The rows are grouped in 2 ways, from coarse to fine. Each group lies inside one group of the grouping before and may be the whole of it. The rows also spread widely along 2 directions, which tell nothing about the answers.
In the rows, zero is written as 128.
Known rows, each followed by its group in each grouping:
[112 145  83  97  95 119 119 127 106 187 119 196 158  96 142  76 122 145
 123 143 133 164 166 107 133 123]  pimuv Q84
[107 165  85 113  93  87 110 124 113 170 106 171 150  98 164  61 143 154
 120 112 107 142 173  97 128 125]  Ragi Q62
[ 99 170  88 102 112  94 110 136 107 180 119 196 172 102 126  90 127 155
 133 125 138 160 164 101 142 102]  pimuv Q86
[ 97 137  92 107  87  85 100 120  82 178 119 199 154  94 136  92 119 134
 131 153 148 149 168  91 129 127]  pimuv Q488
[ 86 164  92 113 108  85 110 137  99 180 120 202 174 117 117 114 124 153
 129 113 134 156 168  93 135  85]  pimuv Q981
[ 83 186  84 134 112  88 109 133 120 172 119 178 159 105 147  88 141 155
 121 100 120 138 180  91 128  97]  Ragi Q156
[114 155  79  98  90 120 123 141 117 189 122 195 166  91 141  71 122 148
 123 140 130 162 166 107 137 123]  pimuv Q84
[ 92 158  92 111 103  98 116 130  96 182 118 187 165 102 124  98 121 143
 123 130 135 155 168  99 136 111]  pimuv Q84
[103 165  70 103  93  99 112 137 112 187 131 208 166 102 139  84 112 149
 126 129 148 160 168 103 135 113]  pimuv Q488
[104 153  96 114  87  79 100 120 100 167 105 167 143  91 161  60 151 146
 122 120 112 138 169  93 124 129]  Ragi Q62
[106 134  95 104  87 108 112 125  88 181 107 190 153  91 140  84 125 136
 119 149 135 152 167  97 133 130]  pimuv Q84

New rows. What belongs after each?
[ 88 147 109 108 106  76  94 124  79 171 114 187 167  99 121 100 129 143
 131 142 140 148 162  88 144 108]  pimuv Q86
[ 92 181  80 123 102  75 110 130 126 173 118 166 163 111 148  71 143 157
 118  97 113 148 174  95 131 110]  Ragi Q62
[107 150  80 106  95 117 120 134 109 187 117 195 161  93 142  75 124 145
 122 137 133 165 165 104 137 125]  pimuv Q84
[106 155  83 102  96 112 120 136 107 187 119 195 162  96 140  83 124 145
 126 137 130 160 167 102 138 120]  pimuv Q84
[121 138  80  96  83 120 122 130 108 184 114 195 155  85 154  60 128 141
 125 152 132 159 164 106 134 136]  pimuv Q84
[ 83 184  87 128 106  74 109 130 124 175 121 166 163 115 145  77 142 159
 122  89 109 144 174  97 137 100]  Ragi Q62
[107 134  98 103  90 103 111 123  80 176 109 191 152  96 136  91 125 131
 119 151 133 148 166  93 132 128]  pimuv Q84
[100 168  89 121  98  82 110 128 117 172 116 167 154 100 156  67 144 151
 121 102 107 143 170  95 125 118]  Ragi Q62
[ 93 185  84 130 110  98 108 135 127 175 116 181 156 101 152  77 141 158
 116 101 124 140 177  98 129 102]  Ragi Q156
[101 141 104  92  95  91 102 118  92 172 111 191 162  89 137  84 133 139
 130 149 141 151 160  94 139 119]  pimuv Q86
[101 175  82 117  95  85 111 132 123 172 114 169 159 101 159  62 142 157
 120 103 110 142 169  98 133 115]  Ragi Q62
[115 145  90  87  96  98 105 126  96 182 110 196 159  84 141  74 129 143
 130 152 137 159 166 100 138 119]  pimuv Q86
[ 95 184  77 125 104  83 111 136 127 175 122 171 168 108 145  68 142 164
 123  93 110 146 174  97 134 106]  Ragi Q62
[ 90 147  90 113 100  99 115 130  92 179 117 190 163 102 128  95 124 142
 128 138 133 151 163  96 136 115]  pimuv Q84
[102 161  94  99 105  90 104 128 101 177 117 194 169 101 128  87 130 151
 130 136 134 156 163 100 146 109]  pimuv Q86
[ 80 150 104 122 102  80 109 127  70 179 115 184 165 107 113 111 124 135
 128 137 136 144 167  90 137 106]  pimuv Q84
[ 94 156 102 108 106  83 103 126  87 176 117 190 169 104 122  96 131 142
 130 136 137 151 165  94 142 105]  pimuv Q86
[ 68 176 106 140 110  46  98 116  85 164 108 157 158 120 130 102 148 146
 124  94 111 131 171  86 134  97]  Ragi Q62
[108 128  99 101  83 106 111 119  80 178 103 191 150  85 141  84 125 131
 123 160 134 145 166  93 129 132]  pimuv Q84
[ 89 188  86 136 111  95 112 136 129 174 120 179 154 103 153  82 142 159
 120  99 127 140 180  93 129  98]  Ragi Q156
[100 152  92 116  90  80 108 118 104 168 102 165 141  96 163  65 145 145
 121 120 108 143 167  90 124 129]  Ragi Q62
[ 83 156  96 122 103  95 115 131  91 177 118 189 169 106 119 100 122 142
 127 126 132 148 164  97 141 103]  pimuv Q84
[101 155  86 108  99 106 118 133 102 184 122 192 163 102 130  89 123 149
 122 133 138 154 169 103 137 113]  pimuv Q84
[ 86 166 101 107 113  76 101 126  87 178 117 191 172 106 114 103 132 144
 134 135 138 152 165  94 150 101]  pimuv Q86
[100 149 100 101 100  88  97 123  91 173 114 192 161  98 132  91 134 140
 135 144 138 155 164  92 144 116]  pimuv Q86
[ 96 147  91 109  96 101 115 129  88 177 116 192 165  96 128  89 124 144
 126 140 133 154 165  97 137 120]  pimuv Q84
[111 146  80 100  89 121 122 133 106 187 119 196 157  88 141  70 124 143
 124 146 133 163 161 105 133 122]  pimuv Q84
[107 147  84 101  96 113 118 131 101 183 115 196 162  93 139  79 123 138
 122 143 136 160 163  99 135 121]  pimuv Q84
[ 90 162  91 115 102  99 115 133  98 182 119 192 171 107 126  95 121 144
 127 128 136 154 166 101 138 111]  pimuv Q84
[ 90 188  86 133 113  91 112 133 124 172 118 183 156 102 144  82 141 157
 122  97 124 140 178  98 129  99]  Ragi Q156
[114 150  79  98  91 118 122 131 111 182 116 196 155  92 143  77 122 147
 124 142 133 163 165 105 137 125]  pimuv Q84
[ 76 160 104 127 107  82 111 127  76 177 117 186 169 107 114 110 120 134
 120 126 136 145 167  94 136 104]  pimuv Q84
[ 72 170 106 138 103  56 100 124  89 165 106 160 158 113 136  95 145 146
 121  98 111 130 168  87 128 105]  Ragi Q62
[114 143  81  97  87  99 107 126  97 183 120 205 156  90 148  82 118 139
 130 146 148 153 167  94 130 136]  pimuv Q488
[ 98 145  97 110  97 104 111 128  89 184 115 195 162  99 125  95 126 136
 124 140 133 153 164  95 133 116]  pimuv Q84
[105 149  80  99  96 107 118 135 114 180 118 209 168 102 140  89 128 154
 125 127 133 164 171 100 138 103]  pimuv Q981
[108 164  83  94 102 101 108 133 112 185 122 198 168  98 132  80 130 155
 129 137 137 165 167 106 144 110]  pimuv Q86
[101 174  84 102 107  98 109 137 123 185 127 197 179 101 124  81 124 155
 129 124 135 165 168 104 151  95]  pimuv Q86
[ 91 170  91 132 107  85 108 128 109 171 108 179 148 103 153  83 143 148
 118 115 120 129 177  90 125 113]  Ragi Q156
[ 97 135 101 111  93 101 111 123  80 179 106 188 154  94 131  92 123 132
 122 150 133 151 165  95 135 122]  pimuv Q84
[ 78 174  87 124 111  72 104 134  92 180 134 198 171 117 112 117 112 143
 134 118 147 149 167  97 139 100]  pimuv Q488
[ 89 193  80 134 111  96 111 136 135 175 120 185 164 106 146  82 136 163
 118  93 125 145 179  98 131  93]  Ragi Q156
[ 90 168  84 118 111 102 121 140 105 189 123 194 173 113 120  95 118 148
 125 115 132 158 167 105 141 102]  pimuv Q84
[105 153  81 100  91  96 106 131 103 185 126 206 159  95 140  84 119 142
 131 138 147 161 169 101 133 123]  pimuv Q488
[ 95 187  80 128 103  84 115 136 130 179 121 169 167 111 146  70 141 168
 120  85 109 147 176 103 134 105]  Ragi Q62
[112 127  96  94  91  96 102 120  81 171 107 200 152  92 141  93 130 137
 121 150 133 149 167  91 132 116]  pimuv Q981
[114 148  78  98  85 102 111 130 101 184 125 206 155  90 147  76 121 142
 126 142 146 161 167  94 128 129]  pimuv Q488
[ 88 161 100 107 113  77 101 126  86 180 116 191 172 106 113 106 129 145
 133 134 138 150 166  91 148 100]  pimuv Q86
[100 161  75 104  95  94 109 134 106 188 131 205 164 103 136  88 118 144
 131 132 148 160 167 102 134 116]  pimuv Q488
[ 99 155  84 108  97 108 117 133 100 186 122 196 163  96 131  88 123 141
 127 131 135 158 163  99 137 116]  pimuv Q84
